There are 7 hidden switches. A switch that is on adds its own fixed numbers to the row, and there is some noise. The rows also spread widely along 10 directions, which tell nothing about the answers.
Known rows, each followed by its switches (1 for on, 0 for off):
[-14.1,-21.9,3.1,-10.8,-5.9,-16.5,-49.1,43.5,11.4,-6.3,1.6,-19.9,41.4,-13.1,-14.9,30.0,23.3,-44.0,3.0,-13.9,12.0,-10.5,-18.7,16.9,3.4,-4.9,-33.4] => 1 0 1 1 0 1 1
[5.5,-21.5,-27.7,-9.6,-27.2,22.2,-72.0,15.4,-21.1,-21.1,-12.2,-12.7,-16.4,4.8,33.9,19.6,-13.9,-26.0,2.3,-1.4,23.6,-7.7,-25.9,-4.9,0.4,5.1,-40.7] => 0 1 1 0 0 0 1
[44.7,12.1,19.4,-9.7,-11.0,20.7,-38.8,26.9,7.9,-16.4,-7.7,-23.5,-9.2,-29.4,-3.6,-3.9,-21.9,7.1,26.5,-26.9,-0.2,4.4,-26.0,11.6,-22.4,43.2,-16.1] => 1 0 0 0 1 0 0
[46.5,-9.2,23.5,7.1,-10.8,13.3,-38.5,2.4,8.0,-20.1,32.6,9.8,33.3,-8.4,14.0,-10.0,-10.0,7.9,11.7,-5.6,3.5,11.7,19.1,3.9,14.4,11.4,-7.1] => 1 0 1 0 0 0 0
[41.4,-33.3,4.6,-4.5,-7.4,-0.5,-6.4,33.7,-2.5,-19.4,-14.6,2.7,-17.0,-17.6,33.5,-1.6,13.7,-15.7,-19.4,-18.0,-28.6,-15.9,-26.6,-7.3,-0.7,6.2,-10.0] => 0 0 1 1 1 0 1
[29.9,-35.3,18.1,8.1,-16.2,7.0,-28.3,18.6,-9.5,-10.8,6.9,-12.9,-4.7,-19.0,-6.1,-6.5,-26.2,30.3,22.2,-13.0,32.4,21.7,6.8,-15.4,-0.5,23.3,-21.8] => 0 0 1 0 1 1 1
[-35.3,-15.4,-10.4,8.0,-20.6,-1.0,-19.3,11.6,-12.6,26.0,-32.7,-41.9,-31.9,-12.4,-7.6,-19.1,34.2,-2.6,5.0,-21.2,1.4,-4.8,-43.1,26.5,13.3,-2.1,-19.5] => 1 0 1 0 1 1 1
[1.4,14.1,25.4,11.5,-27.2,10.2,-13.1,-4.7,-13.5,5.5,14.7,-2.9,18.5,3.8,-2.0,-3.7,6.2,14.4,15.1,-4.2,12.4,5.2,-3.7,23.7,13.4,2.7,-3.0] => 1 1 1 1 0 0 0
[6.4,33.5,22.0,-14.2,-16.7,-1.6,-20.1,-7.8,6.3,3.2,20.3,18.6,29.5,4.9,1.2,3.1,27.5,8.7,-15.0,3.7,-15.9,-11.0,-20.2,53.3,23.4,-3.6,3.6] => 1 0 0 0 0 0 1
[19.5,-46.7,13.0,10.5,-12.3,-10.4,-4.2,22.6,-11.1,-27.8,10.0,0.7,-4.7,-11.9,2.3,-2.4,-1.8,-1.2,7.2,-7.1,6.5,12.3,-12.6,-20.4,2.0,11.8,-13.6] => 1 1 0 0 1 0 0
[4.1,13.9,8.5,29.2,-38.0,6.8,16.7,-11.4,-34.9,6.6,8.8,18.8,-32.9,-1.0,33.7,-7.7,27.4,-21.7,-10.2,-15.9,-47.9,-23.0,-23.6,3.5,2.3,-13.7,27.2] => 0 0 1 0 0 0 0
[7.0,-38.0,-0.9,11.0,-6.2,6.0,-30.0,14.0,-14.1,5.2,-7.0,-19.7,13.2,-4.5,13.6,1.0,-12.6,18.2,6.4,-2.5,37.5,11.9,6.0,-1.3,25.0,-1.0,-36.9] => 1 1 1 1 0 0 1
[-5.2,-5.0,5.3,3.8,-17.1,-16.4,-8.5,8.7,0.3,11.4,17.8,4.1,8.8,-16.4,-3.5,2.1,11.3,-11.6,6.7,1.3,-8.9,-1.8,-28.6,9.9,-3.4,-17.5,-7.7] => 0 1 1 1 0 0 1
[35.5,-40.3,-8.5,16.5,-9.1,21.9,-49.3,-5.0,1.0,20.8,4.0,-11.8,-19.8,-32.1,33.2,-40.9,-32.4,20.5,12.0,-11.5,-2.1,30.6,-3.7,-10.6,1.1,-1.2,-26.5] => 1 0 1 1 0 1 1
[-19.1,20.2,3.8,5.1,-22.9,9.8,-13.6,3.8,-29.8,23.5,-20.8,-29.9,-1.1,0.0,-1.1,23.9,4.7,3.7,17.7,-11.3,23.2,-9.2,-8.0,16.8,2.8,6.4,-23.9] => 1 0 1 1 0 0 0
[13.8,8.7,15.0,15.2,-26.6,20.6,-39.0,25.2,-18.7,-4.2,-0.7,-12.4,6.9,-15.4,-2.8,25.0,-22.0,-0.1,18.2,-22.0,17.1,-1.6,-3.9,5.4,-9.5,21.0,-15.3] => 1 0 0 0 0 0 1
[11.2,-9.1,2.6,5.6,-15.7,8.7,-6.4,3.5,-27.6,9.2,-8.0,-13.2,-14.3,-12.8,13.3,1.9,-24.2,30.9,7.2,4.0,24.5,10.1,-4.8,-2.0,9.7,9.3,-24.9] => 1 1 0 0 1 0 0
[16.9,-6.7,11.5,13.0,-13.6,8.2,-41.7,-2.8,-2.7,-1.5,30.0,-2.4,31.4,-7.7,5.7,-7.9,-8.4,5.0,13.0,-4.5,11.1,14.1,22.1,7.9,15.3,-3.3,-15.3] => 1 0 1 0 0 0 0
[5.7,-14.2,8.3,13.8,-8.0,-3.0,-16.0,13.1,2.7,6.0,8.6,-16.5,24.2,-16.3,-6.3,-16.3,8.6,11.2,3.0,-15.7,10.3,10.8,9.0,18.3,28.3,-5.7,-20.7] => 1 0 0 0 1 0 0
[7.0,-8.8,2.2,24.8,-14.5,10.0,-5.8,37.0,-29.7,12.9,-37.5,-37.4,-35.2,-28.7,1.0,13.6,-13.8,-3.7,21.4,-33.3,8.6,-7.0,-29.7,-15.2,-18.9,20.3,-21.4] => 1 0 0 0 0 0 1
[26.2,-37.5,-1.1,-14.8,14.6,-7.7,-5.8,28.9,-12.1,13.6,-30.7,-21.9,10.2,-21.6,15.5,7.8,-13.6,39.3,-17.1,1.3,37.5,7.6,10.9,-6.6,35.5,7.3,-43.9] => 1 0 0 0 1 1 1

New rows, each followed by its switches (1 for on, 0 for off):
[5.7,-26.4,21.7,41.4,-4.5,-22.5,32.1,3.2,2.7,19.4,20.7,-4.1,14.4,-24.5,-4.3,-40.0,28.3,1.4,8.7,-19.9,-26.9,11.4,1.1,0.6,16.7,-23.3,8.2] => 1 0 1 1 0 0 0
[8.9,-19.5,17.7,20.6,-32.5,16.4,-33.1,15.5,-27.4,-11.1,2.9,-3.4,-10.1,-7.0,9.6,15.9,-2.6,-12.4,12.6,-21.0,5.3,-0.6,-9.3,-9.6,-7.0,14.2,-4.9] => 1 0 1 0 0 1 1
[22.4,-13.9,-2.9,-22.4,-15.0,-1.7,6.6,-4.8,-31.0,-1.8,-6.4,18.6,-22.9,8.7,35.4,11.7,0.0,27.4,-25.5,28.2,6.5,-7.9,-17.2,0.0,22.3,3.7,-13.7] => 0 1 1 0 1 0 1
[-17.9,11.8,-16.7,8.0,-9.4,-6.3,-12.6,-10.3,-14.4,37.2,1.2,-10.3,5.2,-13.7,17.0,-3.1,15.7,-7.0,-5.2,5.0,-9.6,-5.9,-8.1,20.9,17.2,-28.7,-18.6] => 1 0 1 0 0 0 0
[3.5,19.1,8.2,-13.0,-32.1,9.5,-37.4,-21.2,-23.2,-3.3,28.3,14.7,-10.8,7.2,8.7,17.5,-16.2,8.4,16.0,27.4,7.8,6.0,-22.0,12.0,-16.1,12.5,-3.7] => 1 1 1 0 0 0 0
[-5.0,20.3,1.9,-19.5,-19.5,-0.6,-39.5,-2.5,-1.1,0.2,20.0,-5.8,24.8,0.6,-14.4,15.6,-2.5,20.0,11.3,6.4,29.0,6.9,2.1,29.5,12.9,5.3,-23.8] => 0 0 0 0 1 0 0
[35.9,-23.0,2.2,-2.0,-1.0,0.2,1.3,-12.2,0.8,2.2,1.0,4.5,-3.1,-1.6,39.2,-40.2,6.0,31.8,-5.8,2.4,0.6,12.2,-4.0,3.3,33.4,-4.0,-12.3] => 0 1 1 1 0 0 0
[-13.0,-10.2,-3.6,0.6,-10.7,0.6,0.1,-2.8,-16.3,21.5,-28.2,-15.9,-14.2,4.9,20.3,-18.8,34.4,10.6,-9.8,-15.5,2.1,-1.9,-16.8,21.8,31.3,-6.9,-13.5] => 1 0 0 1 0 1 0
[-16.2,7.8,-9.5,-5.2,-11.0,-1.0,-35.6,1.6,3.4,8.6,-3.4,-25.8,14.9,5.1,-1.5,-10.8,29.9,-4.1,13.0,-11.0,18.5,-1.2,-9.7,30.2,30.1,-8.6,-27.0] => 0 0 1 0 0 0 0
[4.3,-14.4,-10.3,-3.0,9.1,-9.1,-10.4,33.0,-7.6,18.6,-31.8,-31.4,16.3,-17.9,13.4,11.3,13.3,-7.2,-10.5,-10.3,16.7,-15.4,-9.3,6.9,26.4,-7.0,-39.2] => 1 0 1 0 0 0 1
[0.0,-1.8,6.0,-5.5,0.1,-23.8,0.5,16.0,4.5,-0.2,7.9,-3.5,16.4,-12.0,-7.7,6.7,24.7,-14.3,0.6,-2.2,-10.1,-4.8,-23.0,13.2,4.1,-5.5,-10.8] => 1 0 0 0 0 0 0
[23.8,-42.8,8.6,9.7,-10.1,-9.0,-13.9,14.7,-5.2,-18.3,19.7,10.2,2.1,-9.2,16.5,-2.3,7.1,-22.8,2.7,-3.9,-19.1,7.3,-6.5,-19.8,-3.8,-1.3,-6.3] => 1 0 1 1 0 0 0
[23.1,0.5,-7.3,-23.2,-1.8,-3.7,-20.6,-0.1,-14.4,32.3,-2.0,4.5,-11.9,-31.6,28.7,9.8,-29.8,13.1,-6.5,30.9,-0.9,1.2,-24.0,0.3,-8.7,-4.1,-23.4] => 1 1 1 0 0 1 1
[35.9,-20.0,2.1,-0.6,-10.5,13.0,-33.6,33.8,-13.0,-2.6,-11.8,-12.2,-7.5,-26.2,25.4,21.7,-31.2,-11.2,8.1,-1.9,7.2,-2.7,-21.8,-15.6,-19.9,16.4,-31.2] => 1 1 1 1 0 0 1
[11.0,26.0,20.9,2.2,-23.3,9.3,-17.1,-2.0,-7.8,18.1,7.1,-1.9,5.7,-16.1,8.1,3.6,7.3,-5.6,5.5,-9.3,-18.6,-7.4,-15.5,22.0,-7.0,1.3,2.8] => 1 0 1 1 0 1 0
[22.0,-25.8,-7.7,26.5,-1.9,9.8,-12.4,26.4,-9.7,15.4,-25.5,-16.6,10.3,-23.0,38.7,-13.3,8.7,-10.2,-23.2,-30.7,-9.2,-11.6,2.8,1.6,37.0,-14.9,-24.9] => 1 0 0 0 0 0 1
[11.8,-37.9,6.7,3.8,-13.6,-1.9,-34.8,28.8,-15.9,-27.9,11.8,-1.0,9.1,-7.1,7.7,25.9,-5.7,-24.1,7.2,-8.8,13.9,6.3,0.2,-23.5,-7.3,10.7,-18.3] => 1 0 0 0 0 1 0
[3.9,-6.1,-1.5,-10.7,-18.2,5.3,-30.2,5.9,-5.6,-15.5,-11.3,-7.4,-27.7,6.1,11.9,-10.3,20.3,-7.5,8.5,-18.5,-1.5,-0.9,-36.2,9.5,-1.4,15.1,-7.3] => 0 0 0 0 0 1 0
[0.0,-2.6,1.5,33.0,-19.7,0.4,-5.3,14.7,-5.6,9.0,-3.4,-22.6,-18.9,-22.2,-0.9,-25.4,10.3,-9.6,25.7,-40.3,-11.2,3.8,-21.8,-1.1,-5.0,0.6,-2.2] => 0 0 0 0 0 0 0
[7.8,-13.3,18.2,25.5,-28.9,7.6,-19.3,20.3,-14.5,-10.6,15.6,-2.6,-7.6,-19.7,0.6,4.5,1.6,-27.5,15.4,-28.7,-14.7,1.2,-16.8,-10.7,-20.9,8.6,5.7] => 1 0 0 0 0 1 0
[33.1,-36.4,6.4,43.2,-0.8,-3.9,25.9,35.6,-1.7,4.6,-20.0,-27.0,-5.7,-38.9,24.1,-43.6,20.3,-7.5,-4.0,-47.6,-24.0,-6.4,-0.9,-17.1,26.0,-7.8,-7.0] => 0 0 1 0 1 0 0
[31.3,-2.0,38.6,9.0,-26.0,12.7,12.1,-1.0,-31.5,-13.5,12.6,17.3,0.5,11.3,10.6,10.8,-15.2,40.5,9.0,2.2,24.3,11.8,7.1,-6.7,7.5,23.6,3.1] => 1 1 0 1 0 0 0
[29.9,6.4,18.8,22.2,-25.8,16.1,8.2,-0.2,-27.0,25.7,0.8,8.6,-26.2,-26.5,20.9,-0.8,-29.6,28.7,3.0,-2.9,-12.4,5.3,-18.7,-2.0,-11.4,5.6,2.0] => 1 1 0 1 0 0 1
[14.7,12.0,27.6,-2.7,-24.7,12.0,10.6,-5.1,2.0,-8.9,-15.8,-6.5,-15.7,13.1,15.2,-38.4,41.1,25.5,-3.3,-23.7,-12.9,-7.5,-34.9,43.1,31.8,12.5,8.3] => 0 1 1 1 1 0 0
[4.1,-6.0,-4.0,-36.7,1.6,-13.9,-29.3,5.5,5.0,-7.6,1.3,6.2,-7.2,0.1,3.7,7.9,13.9,3.5,-4.2,17.2,-4.8,-1.6,-43.0,20.8,0.5,7.2,-18.0] => 1 0 0 0 0 0 1
[-11.3,-36.2,-25.4,2.8,-23.1,1.2,-37.6,-13.8,-15.0,1.5,13.6,7.3,-34.8,2.0,25.9,-6.6,6.1,-21.8,1.0,7.6,-19.4,11.8,-26.4,-4.6,-9.4,-12.6,-14.0] => 1 0 0 1 0 0 0
[-3.5,-1.0,5.3,0.3,-29.5,14.6,-5.9,-11.6,-38.1,11.7,-10.0,-5.2,-19.2,15.6,20.2,10.8,5.7,22.7,-7.1,3.4,10.4,-5.1,-1.2,13.2,17.5,6.6,-13.1] => 1 0 1 1 1 0 0
[17.9,-38.5,15.0,5.4,-16.8,-4.2,-12.1,13.4,-7.8,-36.8,13.2,12.2,2.0,8.0,16.5,-1.5,28.4,-18.4,-13.7,-7.2,-17.6,-8.2,-11.8,-3.0,14.2,5.3,-1.1] => 1 0 1 0 1 0 0
[-2.8,-5.0,-18.0,-0.4,-28.7,9.6,-38.1,-0.3,-29.1,5.2,8.1,-1.8,-10.6,-1.5,15.9,27.8,-23.2,-4.5,10.4,3.7,21.4,4.5,0.5,-12.9,-10.7,-0.6,-25.7] => 0 0 0 1 0 0 0
[-16.8,-36.4,5.7,50.0,-35.8,7.8,-8.5,-7.1,-20.3,21.8,13.5,-14.0,-15.7,-14.8,6.2,-36.6,13.7,-5.6,6.8,-28.5,-17.1,15.2,-1.6,2.6,11.4,-19.3,0.4] => 1 0 1 1 1 1 0
[52.2,-2.8,26.7,-2.3,1.2,9.0,27.5,17.7,-13.0,-12.4,-40.9,-15.4,-51.0,-12.2,22.5,-27.3,-2.1,37.7,15.8,-21.1,-3.7,4.0,-43.7,-7.2,-5.1,44.8,2.5] => 1 1 0 0 0 0 0
[22.3,-1.4,-2.1,11.2,-31.4,26.7,-46.3,0.2,-10.5,-11.9,5.8,4.9,-13.9,-9.4,37.0,-7.5,-5.5,-22.8,-2.4,-10.5,-21.0,-5.7,-29.3,9.8,-4.6,6.2,-4.1] => 1 1 0 0 0 0 0
[-4.2,16.6,34.3,27.8,-44.1,12.1,1.0,14.3,-29.5,12.1,-1.7,-12.4,-32.5,-22.6,-16.0,6.8,8.0,-5.8,15.6,-27.5,-23.9,-10.7,-40.6,12.1,-28.7,18.6,19.0] => 1 0 1 0 1 1 1
[36.6,-16.0,18.7,7.6,-24.2,12.1,6.9,2.8,-18.1,-6.1,2.3,9.2,-21.3,-10.9,27.9,-16.6,-6.2,26.5,-4.9,-13.1,-4.1,8.1,-10.3,-5.9,7.2,11.6,2.6] => 0 1 0 1 1 1 0
[36.0,-31.3,-6.1,-24.4,2.9,0.8,-39.3,41.6,29.1,-27.3,-32.0,-17.7,-4.8,-20.7,30.5,-23.5,30.5,-26.9,-22.8,-28.5,-18.1,-14.3,-56.5,19.4,19.1,7.3,-25.6] => 0 1 0 0 1 1 1
[18.9,-21.2,8.3,-25.4,3.4,-13.6,-2.2,27.4,-1.7,5.5,-11.9,-11.0,-4.4,-20.4,-0.2,16.5,-8.8,14.3,1.3,16.5,11.8,1.6,-32.2,3.9,-4.2,12.3,-31.1] => 1 1 1 1 1 0 1
[82.0,12.6,46.5,-24.8,-4.1,18.2,-30.1,53.3,0.1,-44.1,-11.9,-1.4,15.4,-20.2,6.7,32.9,-27.7,14.4,14.8,-27.0,21.9,-7.0,-11.0,-8.2,-19.0,60.0,-8.7] => 0 0 0 0 0 1 1
[-12.5,-46.1,-31.2,1.8,-14.3,-12.6,-17.7,-0.4,-19.8,-9.0,0.4,1.0,-47.2,4.6,19.8,-10.2,13.1,-17.0,5.7,0.5,-5.7,8.5,-28.7,-23.7,-2.8,-10.2,-17.0] => 0 0 0 0 0 0 0
[-1.6,-21.9,-3.7,-8.5,-0.6,-20.9,5.1,-9.8,-5.0,8.1,7.4,-2.2,-5.7,5.2,-3.9,-14.5,10.1,34.9,12.5,7.3,20.0,21.5,-3.6,-1.3,17.0,-4.6,-19.1] => 0 0 0 1 0 0 0
[43.8,-5.5,9.0,-14.5,2.8,9.7,-34.9,7.0,3.5,-11.6,1.2,-7.0,6.9,-11.7,20.3,-8.6,-14.3,12.3,14.2,-0.1,7.2,9.4,-1.6,1.1,5.7,22.9,-20.4] => 1 0 1 0 0 0 0
[20.5,-7.1,0.5,0.4,-20.8,16.7,-20.0,15.4,-32.4,8.2,-13.5,-2.0,-20.3,-16.0,29.9,27.5,-26.1,-2.0,0.6,5.0,6.1,-6.0,-22.4,-11.8,-13.5,9.2,-21.0] => 1 1 1 1 0 0 1
